Every row belongs to one group in each of 3 separate groupings. Each group adds its own fixed numbers to the row, and there is some noise. The rows also spread widely along 11 directions, which tell nothing about the answers.
Some rows, each with its group in each grouping after it:
[ 18  17  12 -38   1 -16   8   4   9   9 -23 -16  -8  12  39  20 -19 -31
  20 -32   5   3] -> gifi Q746 Q676
[  7  10  -1  11  37  -8  25   4  -5   2  -3   9 -18   2  36  -8  -2 -28
  -5 -30 -19 -11] -> rurab Q415 Q588
[ -3  20  34 -30 -22  32  43 -22 -15  21   8 -30  15  -2  61  24 -33  19
 -37 -31  71 -17] -> kom Q42 Q909
[ 21   9 -10 -65 -23  29   4 -21   3  31 -32 -13   5 -12  23  14  54  26
  28  21  16   2] -> kom Q415 Q676
[ 33  -8 -21  21   6  24 -12 -12   5 -20  33  17 -12 -36  13 -22  40  44
  12 -14  31  -7] -> dulez Q205 Q733
[  2  -3   0  -5 -22  15   1 -17   1  -2  -4 -17  -4  -6  13   4   7  -3
  -2 -26  26  12] -> dulez Q746 Q909
[-20  24 -15   0  13 -11   8  13 -18   0   4  18  27  -5 -19  11 -16  20
  -1  36   0   2] -> gifi Q42 Q588
[-20  21 -15   6 -20 -20  -8  19   0 -29   6  12  28 -14 -46  18 -41  27
   1  27  23  21] -> rurab Q205 Q733
[  0   2  -1 -16 -20   1  11 -13 -14  15 -25  -5  15  40 -15   0   1 -17
  -2  24 -37   4] -> dulez Q205 Q676
[ -2  -5 -13  21  11   7   6   7  23 -19   9   6 -37 -44  14   8  33 -12
  10 -23  10  19] -> rurab Q746 Q676
[-36 -13  -7   3  26  -5  24 -18  24 -33  19  16  30 -38 -14 -31  41   5
 -39 -14  66  13] -> kom Q415 Q676
[  9  13 -10  -7  17  16  35  -6  -3  -4 -11  18 -37 -36  38  15  26 -22
   7  -3   6  10] -> kom Q42 Q733
[-33  -6   1   3   0  -1 -10  12  37 -18 -13   2 -17 -26   1  22   1 -16
 -30 -17  18  23] -> rurab Q42 Q676
[-12  20 -23   7  11   0   5   4 -17  11   7   8   9 -22   3   8  18   8
  -2 -10   9  18] -> kom Q415 Q909
[-14  -4  -4 -19 -17  22  -6   9  -1  10  -5 -11  -8 -32  34  15  16  18
 -35 -23  18   1] -> dulez Q415 Q733
[ -8  19 -12  28  16  -5  45   8 -16 -20  25  10 -13 -24   9   6  -3 -13
   7  -7  14  19] -> kom Q415 Q676
[-24   9   3  -7  -1  -8  13  10 -16  21  -8   1  24  11   1  -6   7 -11
 -25  20 -28  -2] -> dulez Q42 Q676
[ -4   8   3 -13 -11  -6  13  15  -5  15  18   2  33 -23  -3  -6   7  20
  11  25  21  -2] -> kom Q746 Q676
[ 16  18  12  31 -15  -8  19 -30 -14 -21  -1 -16 -15  52 -10  14 -62 -41
  22 -31   7  26] -> kom Q42 Q909
[ 22   9 -24  51  40  13  13 -20 -13  -1  16   2 -43 -13  39  -6  34 -34
  14 -70  -7  30] -> kom Q746 Q909
[ -4   4  -2 -35   4 -23   1  -5  14  -6 -21  14  26   0   1 -17  13  -9
 -10  -3  26  -5] -> dulez Q415 Q909
[ -5  -2  -4 -15  10   4 -21  -7  12  14 -28   5  -1  20   6  14  -2   1
 -15  -4 -16   3] -> gifi Q42 Q588
[ -1   3   6 -18   9 -18   3  16  -3  13   4   9  22  -1   4  -6  -2  -5
   5   6  -3 -12] -> gifi Q205 Q676
[ -6  19 -13 -16   2   3  38  -2 -14  -2   4   8  15 -13  10  -4  23  13
  -4  23  10  -4] -> dulez Q415 Q676
[  4  -5  23  -8 -47 -14  -7  31 -15  14  22  -5  25 -21 -27  -4 -19   1
  52  39   8  -3] -> kom Q205 Q676
[ -4  -2  11 -12 -22 -15  31   4  15 -27  -3   3  -2 -19  -4   0  -9 -27
  18  15  25   7] -> dulez Q746 Q676
[-31 -11  16  -5  -5 -24  21  31  12  13 -21  37  16  39 -11  12 -62  -2
 -62  52 -49 -35] -> dulez Q415 Q588
[-10   1   6 -60  -9  -5  -9   2  11  23 -39  -8  12 -15  30   2  25 -18
 -15 -19  19  -5] -> dulez Q415 Q909

New rows. What belongs after each?
[ 22 -15  29 -12 -14 -11 -11  -3  52  -9   2  25  19  30  -4  -6 -44  29
  -9  23  24 -45] -> rurab Q42 Q909
[-10   9  17 -26 -41 -19   4  30   2   6   4   4  34   1 -22  14 -44  19
  15  45  12 -22] -> rurab Q415 Q909
[-26  18  -5  31   1   0  20   9 -14 -29  22   2   5 -26 -15  11 -32   2
  -7  -7  35  19] -> rurab Q205 Q588
[ 19   2  -7 -23 -10  21  14 -40 -16  19 -13 -12  12  33  16 -17  32   8
  -1  -5  -4 -12] -> dulez Q415 Q909
[ -4  -4  13  15 -13  16  41 -19 -36  18  20 -14   2  12  16 -12  -3 -20
  -5 -18   2  -7] -> kom Q415 Q909
[-12   8  12  20 -48   4  -4   6 -22   0  23 -17  15  -1 -30  16 -43   7
  22  12  25  19] -> kom Q42 Q909
[-32  21 -42   2  21  -7 -13  -2  -3  -4 -16  15  16   5 -16  25   7  22
 -30  -2  -2  27] -> gifi Q415 Q909
[-23  31 -10 -38  16 -10  66   3  -9  -2 -35  10  -4 -28  32  16  23 -49
 -15  15  -1  15] -> dulez Q746 Q676
[-10 -19  10  20  -7 -14 -21  16 -12  23  11   3  13  -3 -17 -18   1 -26
   1 -13 -14   4] -> kom Q205 Q909
[-34  25  -4 -36  10  -9  20  -5 -14   2 -17   6  45  -3 -14   4  -3   2
 -15  30  24   3] -> gifi Q42 Q588
[-20  14  -4  -2 -20 -26 -24  40 -12  -3  11   8  26 -13 -24  23 -51  14
  -2   5   8  12] -> gifi Q205 Q733
[-52 -33  25  -9 -40  31  23  30 -16  39  16   7   1 -68   9  16  17  -8
 -35  30  14 -14] -> kom Q205 Q909
[-23 -24  33 -34 -11  -4  31  16   1  47  -4   5  40   5  11 -28  17 -12
 -31  41 -30 -48] -> rurab Q746 Q676
[  4  20 -10  -7 -15  24  21 -40 -40  13 -10 -31  19  36  -7   1   2   5
  10  -5   1  20] -> kom Q415 Q588
[-13  -8   7  48  -8  -8  -8  30 -15  14  32   1  -5 -12   1   1 -26 -12
  -5 -29  -9  10] -> kom Q746 Q909
[ -4  -5  25 -51 -36  -1  15 -28  12  -9 -13 -25  36   2  -4 -14  -1  -7
  13  -4  67 -12] -> rurab Q415 Q909
[ 16  -2  34 -10 -16 -19  10   9  -9  11  16 -14  22  -2   8 -18 -22 -24
  29 -19  25  -6] -> kom Q205 Q676
[-20  61 -15 -46  12 -21  53   3 -46   3 -29  -8  31 -16   7  11   5 -41
  21  21  -2  21] -> rurab Q42 Q733
[ 14   3  -9  -1  40   4  15 -19   1   1 -13   7 -20  -5  38 -10  26 -27
  -5 -48  10   7] -> kom Q415 Q588
[  2  40 -22   8  21  -3  43  13 -23 -21  24  19  -2 -44  17   8  13   7
  16  12  25  15] -> dulez Q205 Q676
[ -3  -7   7  -5  -4   8   1  -2  18  11 -13  -2 -23  12  36  30 -25 -11
 -28 -36   2  -1] -> gifi Q746 Q909
[ -4   0 -14 -44 -11 -19 -44  34  15  31 -30  30  25 -27 -12   6  29  16
   9  39 -18  -4] -> dulez Q205 Q909
[-12  29  -6 -22  10   0  14   4 -20   5 -12 -12  11 -25  16  10   7 -12
   9 -14  23  15] -> rurab Q205 Q588
[-52  -9  -5  12 -18 -10  -8  27 -42  24  -4  -5  16 -36 -43  -5  17 -46
   8  15 -28  36] -> kom Q205 Q588
[ 10   4 -41  -6   6   7  -1 -40   5 -17 -24   8   9  24 -31 -18  58   7
  15  19 -15  22] -> dulez Q415 Q676
[ 16  -3  16  -7  -8   5   7 -10 -14  15  11 -31   4   7  20 -24  21 -20
  26 -33  -1  -8] -> rurab Q415 Q676
[-27  -6  11  -3 -29 -11   0 -26   2   8 -43  -6  20  70 -41  13 -44 -41
 -29  14 -28  21] -> kom Q42 Q909
[-11   1   7  13 -14  -4 -14  17 -10   2   5 -11   4  -3  -8   9 -31  -8
   4 -13   0  10] -> rurab Q205 Q588
[ -4   4 -17  -8  -8   8 -11   3  23 -15  24  28  33 -48 -23  -4  26  64
   7  37  59  -9] -> rurab Q205 Q909
[-20 -48  -3  -4   9  16  -9 -46  29  11 -22  15  20  20 -21 -33  59  -8
 -50  -4  -4   3] -> kom Q205 Q676
[-29   2  20 -59  -5  -9  51  -2 -10  34 -42   6  21   0  25   3   9 -50
 -28  18  -2 -12] -> kom Q415 Q909
[ 10  48 -17 -13   3 -18  12  16  -9  -4  17  22  51 -10 -16  10 -29  58
  22  47  34 -12] -> rurab Q205 Q909
[ -2   8  29 -56 -44  18  37   1 -10  21   2 -15  29 -15  25   8  -9  21
   7  30  41 -40] -> rurab Q415 Q909
[ -7  11 -19   4  29  19  29 -22  -6  -6  14  23  23 -24  -4 -25  51  34
  -6  36  18 -14] -> rurab Q42 Q588
[-33   7  -2   8 -51 -19  13  11 -35 -14 -13  -8   3   0 -55  16 -31 -61
  30  30 -19  42] -> dulez Q205 Q909
[  0 -13  14  -6 -20   3 -41  17  26  21 -12 -10  -9   2  14  19 -15   1
  -9 -21  -7  -6] -> rurab Q42 Q909
[ -3  -8   2  30  11   3  -1 -45  14 -26 -11 -10 -12  44   4 -10 -14 -32
 -38 -63  14  21] -> dulez Q42 Q909
[-40   3 -37  21  11  -8 -16  40 -16   9  27  29  19 -66 -27  -1  46  22
   5  33  -7  13] -> gifi Q746 Q909
[  5   9   8  26 -24 -10   3  22   2 -21  15  14 -15   3 -13  28 -66   5
   8  12   5   7] -> kom Q42 Q733
[ 24   7  -1  12  41  -7  -7 -17   6   0  -8   0 -35  16  43  -2   5 -44
  10 -71  -7   8] -> gifi Q42 Q909
[ 17  -3  -2   1   5  10  36 -17 -19   9   4   3 -11  11  20 -23  40 -18
  10   5 -29 -15] -> dulez Q415 Q676
[-56  18  -1 -10 -13  -1 -11  35 -45  61   3 -18  58  -6  -7   7   4  13
 -39  18 -31  -2] -> rurab Q42 Q909
[  2 -27   2  32 -13  25   0 -20  11 -22  19   3 -19  -6 -10 -15  13   6
  -6  -3   6  -7] -> rurab Q42 Q733
